The rows are grouped in 3 ways, from coarse to fine. Each group lies inside one group of the grouping before and may be the whole of it. The rows also spread widely along 13 directions, which tell nothing about the answers.
Some rows, each with its group in each grouping after it:
[-10   3   7  -7 -11  -5  -1 -22  -3   2  17   5  -7   5 -28  13  11  -9
 -11   4 -27  17  16 -12 -20  10 -10   2  -3 -12  -1] : q308 q345 ter
[ -3   6  -1  21 -14 -17   6   7  -6 -22   5   1   3  -2   0  -2   7  17
  -9  -8   3  16   7  -9  -9  -6   5  -4  13  -7   0] : q994 q922 kag
[-10   0   1   7   7  -6  -2   2  -3  -3  11   8 -12   8  -6  18  19   1
  -9  16  -6   3  -8  -1 -12  12   5   3  17  -2   3] : q308 q345 tulu
[-16  -7  -3   1   3  -2  23  15 -10  -1  19  -3 -12  15  -8   6 -17  -7
  -6  28   0   5  17  -9  -4  18  -1  -8  -2 -14   6] : q994 q247 bod
[ -1  12   8  -1   6 -10 -17   6  10   6   9  -7  -4 -25   6  -2  20   9
  -1 -10  16   1  -5  -4 -13  -4   2 -13  11   5  -8] : q163 q206 bopiz
[ 10   4   8  -3   2 -23   3   8   3   1   5 -12  -9   3   8  -2   0  20
   0  10  -7   0 -17   3   2   7  -4   5 -10  14  12] : q308 q634 mer
[ 17  -4  17  -7 -20  13  13  -7  23  33  16  -7  11 -27   0  -3   8 -13
   9  -4  -9   5  18  12  -2 -27 -15  -4 -37   4  -3] : q163 q518 vukor
[ -7 -18  13  -9 -14  -9  10   7   6 -34  25  10 -22  -7  -1   9  11   5
 -31  21 -20  10  -4  17 -18   7  -6   6  -3  -4  -1] : q994 q922 zod
[  0   4   0   8  13   3  10  -2   1  12 -10  -2   3   4  -1  -2  -2   5
   6   5   6   6  -7  -2  -4   1   3   4  -1  15   8] : q994 q922 gane
[ -1 -15  -1  -4   4   8   4  -6  14 -11  10  20   1  27 -11   0 -11  -1
  -3  24 -20  -3 -15  14   7  -2  -9  29  -3  20  10] : q994 q247 pivat
[ -6   5  -6  27 -12  -9  -2   0   0  -6 -10   9   9  -1  -1   7  24  13
   7   2   1  20  11  -4  10 -24   4   0   4 -21  -1] : q308 q634 vob
[  7  -5  -2  -3   9 -12  10  12  -6  -8  14   1 -12  18 -21   5 -13  -5
  -9  22  -4 -18 -19 -10   6  14 -10   4   2  16 -18] : q163 q230 misem
[-11   9  19 -11  13   1  -8 -33  20   2  -8   2   3 -16 -10  -9  -5   5
  -2  -4 -13  21   5  -7 -17  -8 -12   9 -18  18   2] : q994 q247 bak
[  7 -15  -7  -3  10 -26  19  27   0   7  17 -10  -9  21  -2 -15 -44  -2
  -2  21 -10 -18 -11  -4   9  23  -4  -4 -10  12  -2] : q994 q916 Tebe
[-14  12   7  26   4 -15  14  -3 -10   5 -11  -4  -1   9  -7  11   4   6
   1  11  -6  15  11 -21  -6  -3   7   2  -7  -8  -3] : q308 q345 diziz
[ 26   5   1 -17 -27  -9  -5  -4  -9   4  20  -8  -5   4 -14  10  29   3
   0  -8 -23  -2 -13   5  -6  -2  -5  -7   0   2   5] : q994 q224 dameg
[  6  10   8  -5   3 -29  -5   3  -4  -7  -5 -10 -15  10  -1   8  10  15
   1  14  -9  -3 -27 -11   3   3   0   2  -9  12  -2] : q163 q206 Fole
[ 19   7 -25  22 -24   8  16  23  -7  17  -8  -8   8  -8  27 -13  -1   0
  14  -2  21   4   9  15   2  -2   9 -15   2 -18  28] : q163 q230 vepof
[ 14  -6   1  -9 -13   6   5  -1   6 -16   5  13  -5   2  -8   3   8   7
  -2   9 -11  -1 -14  12  11 -10 -11  11  -4   6   1] : q994 q916 Bep
[-18  -3   0  28  -4 -21   6  24   9 -45  19  10  -4   2  19 -12  -8  32
 -26   7  16   7   1   8  -7   4   1  14  21   7  11] : q163 q230 bado
[  0   5  -8   1 -10  24  12   5   9  -2   1  10   8 -14   5 -11 -13   3
   6   0  26   5  15   6  17 -13 -12  -6  -5  -4   9] : q163 q906 Bada
[ -3   6  14  -8 -21  15   0 -22  18 -22  19  14   3   5 -20  -2   3  18
  -2  -3  -4  14  10   4  17 -30 -31  19 -18  15   6] : q163 q518 mazum
[  3  -5 -26  28   0  -8  -9   4  11  -2  -9   9  14   2  13 -19 -18   3
  -2  -3  -2  10  -3  10  -4   9   8   4  19  -4  13] : q308 q634 lukob
[-15  -2  13  -7  15 -14 -11 -10  16   8   8   0   1  -1 -10  -3  -3   4
   2   6 -12   6   2 -12  -7  -6  -5   1  -7  10  -4] : q994 q247 bod
[ 14  -2 -11  17  -9   6  33  26 -12   2  -4  -3  -2  13   5   9  -1   1
  10  26  10   0   0   6  26  -6   2   1  -7 -13   5] : q308 q634 mer
[ 18   9   2  -4 -22  17  16   9  -9   2  15   0  -6  -4   0   9  16   2
  -5   4   6  -1  -3  14  -9   5  -4   0   0   5  17] : q163 q906 Bada
[ -3  -9   0  10 -16  16  13  -3  15  -3  13  11   2  -3   0  -1  -6 -13
 -11   9  -7  11  13  14 -12  -3  -8  11  -8  -1   7] : q163 q518 mazum
[ 11   2   2 -21   0 -10   6  18  -8 -23  10  -4 -23  -3  -2  -1  -3  13
  -8  15   7  -9 -18  -5  14  10 -12 -11   0   0  -5] : q994 q916 Bep
[ -1   8 -12  -3 -18  16  -2 -25   1 -10   8   6   2 -19 -12 -15 -20 -18
 -19 -20  -6  24  25  -3 -27  15 -17 -12  -1 -11   7] : q163 q518 vukor
[  0   6  -3  -5   6   4   5  12  -1 -21   2   5 -10   0   3  -7  -7  19
  -3   9  20   0  -9   0  14   3  -9   0   7   5   7] : q994 q916 Bep
[ -5  12  16  16   3  -8  11 -12   4  -7 -13  -6   2  -4   1  -1   5  15
  -9   0 -10  19  -4  -4 -14  -8   1  13  -9  14   1] : q994 q224 dameg
[ 12   5  17  -1  -6  -7   7   3  -6   9  17 -11  -4 -10 -16  11  24  -5
  -3  -3  -9  -2   0 -11 -17  -9   3  -8   2   6 -18] : q994 q247 bak
[ 24 -15  30  -8 -36 -22  33  26  16 -20  24 -15 -13 -37  18 -10   1   5
 -23   8 -19   1   5  15   2 -15 -16 -10 -36  -9 -17] : q308 q345 ter
[-6 -5 -6 13 -3  0  6 16 -7  7 11  6  1 12 -4 16 20 -1  8 20  3 -2  3  0
  2 -6 12  0 14 -8  6] : q994 q247 bak
[ 15   1  10   0  -7   8   4  -8   5  18   1  -3   4 -19  -7   7  26  -7
   4  -5  -8   6  -5   3 -12 -19   1  -4  -8   6  -9] : q994 q922 zod
[ -6   6  -4  27   4   6  15 -11  -6  23   2   3  15  25 -22  11   2  -3
  11   5  -6  15  17 -10  -5  -3   0  17   0   2   4] : q308 q634 mer
[ -3  16  -3  10 -15  -9  20   0 -20 -29 -30  -7 -22 -12  23  -3  -3  13
 -15  12   3  32   0  -3 -19  19  11 -12  -9 -24  25] : q994 q922 kag
[  6 -13   3  -1  -8 -31  -1  30  -8   7  34  -2 -11  23  -2  18  22   7
  -2  19 -18 -17 -17   5  -7  14  13   2  14   1   8] : q994 q916 Bep
[ -8   0 -20  24  -5   7   2   4   8  -9  -6  11   9   0   8 -14 -16  -1
  -2   2  10  13   9   7  -2   2   2   4  11 -10  11] : q163 q206 bopiz
[ -6   2  14 -16   2   2   8  -3   5  -3   3  -2 -15  -5   4   7   9  10
   0  21  -3  10  -2   7  -4  -1  -5   4 -16   4  17] : q994 q247 bak

New rows, each followed by its group in each grouping:
[ 15  -3  11   6  -7 -22  13  32  -6   1  21 -16  -6  -9   5   3  13   3
  -5   7   3 -12  -9  -4  -6  -3   9 -14   6   4 -13] : q994 q247 bak
[  8   4   5  22   2   3  29  10  -9 -13  11  -1  -2   9 -12   2  -7   2
 -15   6   4   3  -4  -7  -4   4  -7  11  11  12 -12] : q308 q345 tulu
[-14  -1 -10 -17   2  24  -5 -11   1  -7  -7  17 -15 -12  -4  12  17  -6
   1  16  10  17   6   7   0  -1  -5  -9   2 -19  10] : q994 q922 zod
[ -4   5  -3  36  22  -2   2 -10  14  24 -18   3  23  13   2  -6 -10   7
  14   0  -2  11  -6   0  -5  -5   8  26   3  24   8] : q308 q634 mer
[  1  -6  -2   6 -10  -7  13   3  -1  -8  12   3  -1  12  -9  -2  -7   4
  -7   5  -8   7   3   0  -6   5  -3   4   0   0   6] : q994 q922 gane
[  2  -2   3  -3  -1 -11  -8   0   6  10   2  -1  -4 -19  -1   5  18  -3
  -1   4  -5   7   1   0  -6  -2  -3 -13  -3 -11  -9] : q308 q634 vob
[ -7   0 -27  19  26  14  14  13   0 -10 -29  11  -7 -13  14  -9 -26 -14
  -7  23  29   0  -7  -4   1  16   8 -10  18  -7  -9] : q163 q230 bado
[ -3   4   6 -18  15  12  -7 -17   3  12   2   1 -10 -17 -15   9  14 -18
  -3   5  -4   5  -1  -7 -23   9   0  -9   4   3  -8] : q994 q247 bak
[ -2  -2   4  -8  12  10   8  -3   1  14   1   1  -6  -2 -11  12  11  -8
   4  15   2   1  -3  -1  -1  -1  -1  -3  -6   5  -5] : q994 q922 gane
[ -1  -5  -9  24  -9   3  11   3   1  24 -11   8  14   6   0  13  12 -13
  12  15  -7   1   6   1   1 -13  13   2  -5 -12   3] : q163 q906 Bada
[  6 -11  -4  10 -10  -9  14  39   6 -20  29   5  -3   1  11  -4   2  14
  -8  11  17 -10  -2  11  20  -5  -4  -4  16  -4   0] : q308 q345 tulu
[ 13   9  -5   4 -28   5   6  -3  -4 -15 -19   7  -2 -10   8   5  15   8
   1   5  -2  12  -4   7   9 -17  -2  -2 -13 -15  12] : q163 q906 Bada
[  4  -2   2   0  12   2  -5  -4  19   3  -4   9   6 -10  -6  -4   0   0
   5   2   1  -2 -10  -3  14 -17  -9   3  -2  10 -15] : q308 q345 tulu
[  4  -6  -6  -8  -4   2  10   5  -8  -1  -7   1 -16  -9  -1  11   9 -13
  -5  19  -5   4  -5  -1  -6   9   5 -17  -5 -18  -2] : q994 q922 gane
[  4   4  -6  16  -2   1  29  17 -20 -20 -34   0 -21  -7  20  14  10   0
  -8  32   8  13 -13   0  -1   8  19  -9  -2 -23   4] : q994 q922 kag
[ -6   5   5  -9  12  -5  -8 -13  -3   8  17   2  -5  15 -29  13  15   3
   1   1  -6   0  -5 -14 -12   7  -5   3   8  15  -5] : q994 q922 gane
[ 31   3  -5 -11 -12   9  22  37 -11 -32  11   1 -16  -4   2  -1  -2  12
  -8  16  29 -24 -26   6  38  -5 -14 -11   6   7 -12] : q163 q906 Bada
[  6   1   5   5   3  14  35  20 -10 -11  12   1 -14  16 -10   9  -4   7
  -5  25  10  -6  -5   2  12   2  -7  10   0  12  -1] : q994 q916 Tebe
[ 19  15 -16   4 -18  20   4  -5  -4  18  -2  -1  10   6   6  -7  -4   1
  14  -7  10   9   1  11   2   0  -5   0  -3   8  32] : q163 q518 vukor
[-10  -7  -8  10   5   1  44  30  -6  16  10  -7  -6  21  17  -8 -50  -4
  -1  35  15  -1  11   9   5  31   1   2 -19  -1  33] : q163 q906 Bada
[-16   7  -6  14   7  14  -6  -9  -1   0 -15  16   1  11  -3  20  32   6
  12  18   6  11  -1   0   1 -13  15  11  16  -4  15] : q994 q247 bak
[ -3   7  18  -4  15 -11  12 -11  -5  18  -5 -11  -6   9 -17  12   3  -1
   9  19 -14   4  -2 -19  -4  -6  -1   4 -21  12  -5] : q994 q247 bak
[ -7 -11   2   8  -7 -35  -9   5  16  -4  -4  -1   2 -13  16 -10  -4   5
  -2   7 -20   9   0   2  -9  -6  11  -8  -9 -10   4] : q994 q247 bak
[ 21  -7  -4   6 -11  14   4 -11  11 -13  -7  13  -1  -9  -3  -2  -2 -21
 -17   4 -21  -1 -20  11 -15   1  -5  10  -1  13 -12] : q163 q518 mazum
[-14   2   0  12  13  12  14   3  -4 -15  15  14  -4  17 -23   8  -5   3
 -10  14  11   1   5 -11   6   4 -11  11  17   7 -12] : q308 q345 diziz
[-16  -7  -6  34  -6 -19   3   8   6 -18   2   8   7   4  14  -7  -3  16
 -14   0  -3  20   6   5 -17   0  13  10  12  -2  13] : q994 q922 zod
[-11 -14   2  -8  13   5  -5 -15  24  46  25  10  19  19 -27   4  -8 -10
  24  11 -14  -2  15   3  12 -12 -16  17 -17  13   2] : q308 q634 mer
[  2  -8 -13   9  -9 -11  12  -4   0 -24 -32   7  -8  -5  12  -7 -14  -1
 -10  18 -17  15  -9   3   2   2   4  -1 -14 -18   2] : q994 q922 gane
[  7  -9 -13  17  -1  16  10  -1  10  14 -13  13   9   5   4   2   1 -12
   8  16  -6   3  -6  14   9  -5   4  11   1   0   6] : q308 q345 ter
[ 25  -8 -17  -4 -27  -2   7   6   0 -30  -3   8  -8   1   0  -8 -10  -6
 -11   8 -14  -3 -22  10  12   3 -10  -2  -4  -6  -4] : q163 q206 Fole
[ 20  16   1 -12 -35  -8  -5  -5 -12 -33   5  -5 -19 -12   0  -2  12   5
 -20 -10 -10  11 -10   0 -14   8 -12 -13  -2  -6   6] : q163 q518 mazum
[ 10  -2  -3  20 -27  -4  10  11  -4  10  22   2  11  10  -9   9  24   6
   7  -2  -6   8  16   8   2 -16   0   2   6 -12   6] : q308 q634 vob
[ 10   6  -9  19 -14  -7  37  35 -20 -19  24 -13  -9  14   6 -10 -26  15
 -15  10  19   6  11   3   1  26  -6  -5   9  -7  13] : q308 q634 lukob
[ 31  -5   9  -8 -20  -3  15  11   4  26  26 -11   0  -5  -5   1   8 -10
   2   1 -19 -13  -6   9  -6  -1  -7  -3 -14  10  -5] : q308 q345 diziz
[ 24  -1  -5   2  -7   6   6 -13   7   3  -3   0   3   0  -4 -11 -13 -12
  -7   1 -20  -2 -19  13 -19   9 -10  14  -7  21   5] : q163 q230 vepof
[  6   4 -10  -6  -1  13 -15 -12  12  17 -11  12   7   1   6  -2   4   2
  13   3   0   0 -15  15   1   0  -1   7  -2  14  28] : q163 q906 Bada
[ 11  -2   2  -7 -11 -11  -5   4  13   4  14  -2  -1 -11   8 -10   2  11
   0  -2  -4   7  -2  13   2   0 -11  -5  -8   2  12] : q308 q634 vob
[ -8   1  -8  16 -15   2  17  21  -7 -23  16   4  -9   0   9   2  -3   4
 -16  13  15  11  16   4  -2   8  -2  -5   9 -17  10] : q163 q518 vukor
[ -6  -7  -8  23   2  -8  10   4   5   5   3   3   4   4   2  -5 -15 -11
 -10  10  -7   5   6   2 -22  12   4   6   3   0   4] : q163 q230 vepof
[  1 -14 -29  18  -4   8   6   6  -1 -12 -17  20  -2   4   6  -2 -11 -18
  -6  16 -10   4  -3  10  -3   9  12   2  13 -19   4] : q994 q916 Tebe
[-17  -7  14   5  -7 -26   4  19  -1 -31  22   2 -21 -14  -2  11  18   6
 -26  13  -8   6  12  -9 -19   0   3 -11   7 -22 -19] : q994 q916 Tebe
[-12 -11  12  -6   8 -24   2  18  12   1  17  -5 -10  -7   8  -2  -2   6
  -2  20  -1  -4   1   1  -3   3   3  -7  -6   1   2] : q994 q247 bak
[-17   1  13 -27   3   2   0 -11  -2  -8  15   6 -25   2 -17  11   5   4
  -9  20 -11  11   8  -4  -9  11 -14  -1 -11  -5   8] : q994 q916 Tebe
[ 15  -3  -5   2 -14  10  20   6  -6  12  -7  -1   2   3  -6   9  11 -10
  15  18  -5  -1  -1   2  18 -20   1  -5 -13  -9  -1] : q994 q247 bak
[-12 -12   0   9 -27   8  11  -5  15 -32  10  20  -3  -7   6 -10  -7   8
 -21   4 -16  26  22  20 -14  -4  -9  15  -6 -15  20] : q994 q916 Tebe
[  8   8   6   9 -12  -2   3  -6   3   3   4   4   9   1 -15   8  14   6
   4  -4  -3  -1  -2  -9   4 -21  -6   5  -3   9  -8] : q163 q906 Bada
[ 21  -3 -20 -10 -13   1   9   3 -11 -18   6   0  -6   6  -8 -18 -31  -4
 -10  -3  -5   2 -14   3   2  20 -14  -8   1   5   8] : q994 q922 zod
[-15  -6 -12  13  11  -4   7  -1   8 -17 -32  10  -5 -22  13  -9 -19  -9
  -8  17   5  18   1  -5  -4   3   9 -12  -3 -20  -8] : q994 q922 kag
[ 18   7  11 -16 -27  -8   5  -3  -3 -15  12  -2 -11  -8  -8   4   9   8
 -10   1 -13   2  -8  -1  -2  -3 -15  -5 -17   1   1] : q163 q906 Bada
[-22   7   1  14  29  -3   6 -18  -1  30 -20   1   3  19  -8   9  -7  -3
  13  21  -5  14   0 -13 -14  10  11  12  -7  11  14] : q994 q922 kag
[ -9  11   4  11  13 -20  -3   2  -9  -2  -8  -5  -5  10  -2   5   8   9
   2  10   0   6  -6 -18  -8   0  12  -2   6   0   2] : q994 q247 pivat
[ -8  -7   8  -9  -2 -14   6  -4  17  26   3  -3   1   0   6  -3 -16  -1
  10  17 -13   5   8   2   2  -2  -5   0 -37   0  17] : q163 q906 Bada
[ -1  -7   3  10  -4   0   2 -10  31  -8  -4  10  13 -14   8 -22 -17  13
  -4  -4  -5  20   6  16   5 -15 -17  14 -15   7   6] : q308 q634 vob
[ 13  -1  -1 -19 -17  -1   1  -6  -5 -12   2   3 -15  -5  -2   4   9   0
  -7   9 -14   9 -11   8  -9   9  -4  -6  -8  -6  11] : q994 q922 kag
[ 21  -2 -13   3 -17  -3   5  15  -5 -41  -4  10 -13 -14   5  -3   6   0
 -19   5   1  -3 -20   5  10   1  -5 -11  16 -13 -15] : q308 q345 tulu
[ 12  12  -1  11  -8  -3   4 -12   2  18   1  -6  13  -3  -5 -10  -5   0
   4 -17  -9  12   4  -3 -13  -1  -5   2  -3   8   9] : q308 q345 tulu
[ 16  -2  -3  10 -35 -12  15  15   5 -26  -5  -1   5 -10  21 -19  -6  19
  -1   0  -4  13   5  13  16 -26  -2  -4 -17 -16  15] : q994 q247 pivat
[-18   5  -7  -6  12 -20  -7  13 -17  -6  16   0 -15  22 -12   9   2  14
   3  15  14   1  -2 -17   4  20   5 -13  18  -6   9] : q994 q922 kag
[ 18  -2  -8  10 -12   2  18   1   6  35   8  -7  18   6   0 -14 -18  -8
  17  -4  -9   1   8   8   6  -6  -6   2 -17   4  13] : q308 q345 tulu
[  1  -8  -2   6 -25  -4  -3  -3  21  -7  29   7  14 -10   1 -23 -14   6
 -13 -20 -11  15  23  13 -10  -1 -15   3   1  -4  10] : q308 q345 ter
[ -8   3   0  11   0 -11  19  -9  -7  18  -7  -8  -6  12   3   5 -14  -4
   0  20 -18  22  11   1 -21  24   4   7 -19  -9  26] : q308 q634 mer
[  1  -4 -13   4   7  24  -6  -7   8 -22   9  23   7   2 -20  -6   1   2
 -10  -9  11   1  -8   4   1  -2 -10  10  29  18 -11] : q994 q922 gane
[ -1  -1  -8  -3   1  10   9 -10   8   6   1   6   2   7  -5  -9 -21   1
   5  13  -4  12   7   8   6   7 -13   8 -13  -1  15] : q308 q634 lukob
[  0   5   0   0 -17  22  19  -9   5 -27 -11  10 -11 -17   0  -2  -7  -3
  -8  12   7  17  11   3  12 -15 -17  -2 -19 -14  -1] : q163 q518 mazum
[ -2  -1 -13 -11   9 -17 -10  10   3   0   8   3  -1  21  -5 -12 -19  18
  14   8   8  -9 -11  -5  26   5  -8  -1   4   7  13] : q994 q916 Bep
[ 20 -21  10  12 -10  -1  21   6  19   1  22   3  14   0 -11  -8 -12 -12
 -11   2 -26  -6  -3  10  -8 -14  -9  16 -10  20 -20] : q994 q247 bod
[  2   6 -16  23 -13 -30   0  15 -13  12 -23  -9   0   6  24   5   8   2
  15  14  -4   6  -2  -9   6  -3  23 -18  -8 -26  16] : q163 q518 vukor
[ -3  -4  -4   0   1 -11   0  19   5   5  18  -6   1 -16   9 -13  -9  -2
  -1  -1  11   0  10  -1  -8   6   4 -20   8  -6   2] : q994 q247 bak
[ -5   6 -12  -1  -5   7 -10 -17  -3  12   1   6  -2  21 -10   7   2  -8
   7   9  -9   7  -2   1  -7  12  -2   5   0   2  25] : q163 q518 mazum
[  3  -4  -3  -8   0  -4  -5  -1  -2   2   8   9 -11   8 -11  17  10 -10
  -8  18 -16  -9 -19   2 -14  18   1   2   5   6   3] : q163 q906 Bada
[ 17   6   5  16 -18  -9   3  -3   6 -27   1   5   4   4  -2  -3   8  18
  -9  -5  -8   5 -15   1   9 -22 -12  16  -4  19  -5] : q163 q518 vukor
[  4  -8  11  -1  -9  -8   6  15   3  15  23  -5  -6 -15  -5   9  21 -10
  -4   4 -10  -4  11  -3 -14  -8   4 -15  -2 -12 -15] : q994 q916 Tebe
[-13   2   8  12   8  -4  25   6  -7  -2  -2  -5  -8   8  -8   7  -8  -1
  -2  24  -2  11  11 -17   0  -1   2  -1 -10  -7  -4] : q994 q247 bod
[ -3   3  15  21   9   0  19  15   9   8  -1 -13   0 -21  24  -8   0   5
 -10   4   9  12   4   7 -30   5  13   1  -1  12  11] : q994 q247 bod
[ -7   5   1  11   1 -12  -1  -9   3   3   6   1   2  14  -7   0  -7   5
  -3   4  -9   9   2  -9  -9   4  -4   8  -5  10   7] : q163 q518 vukor
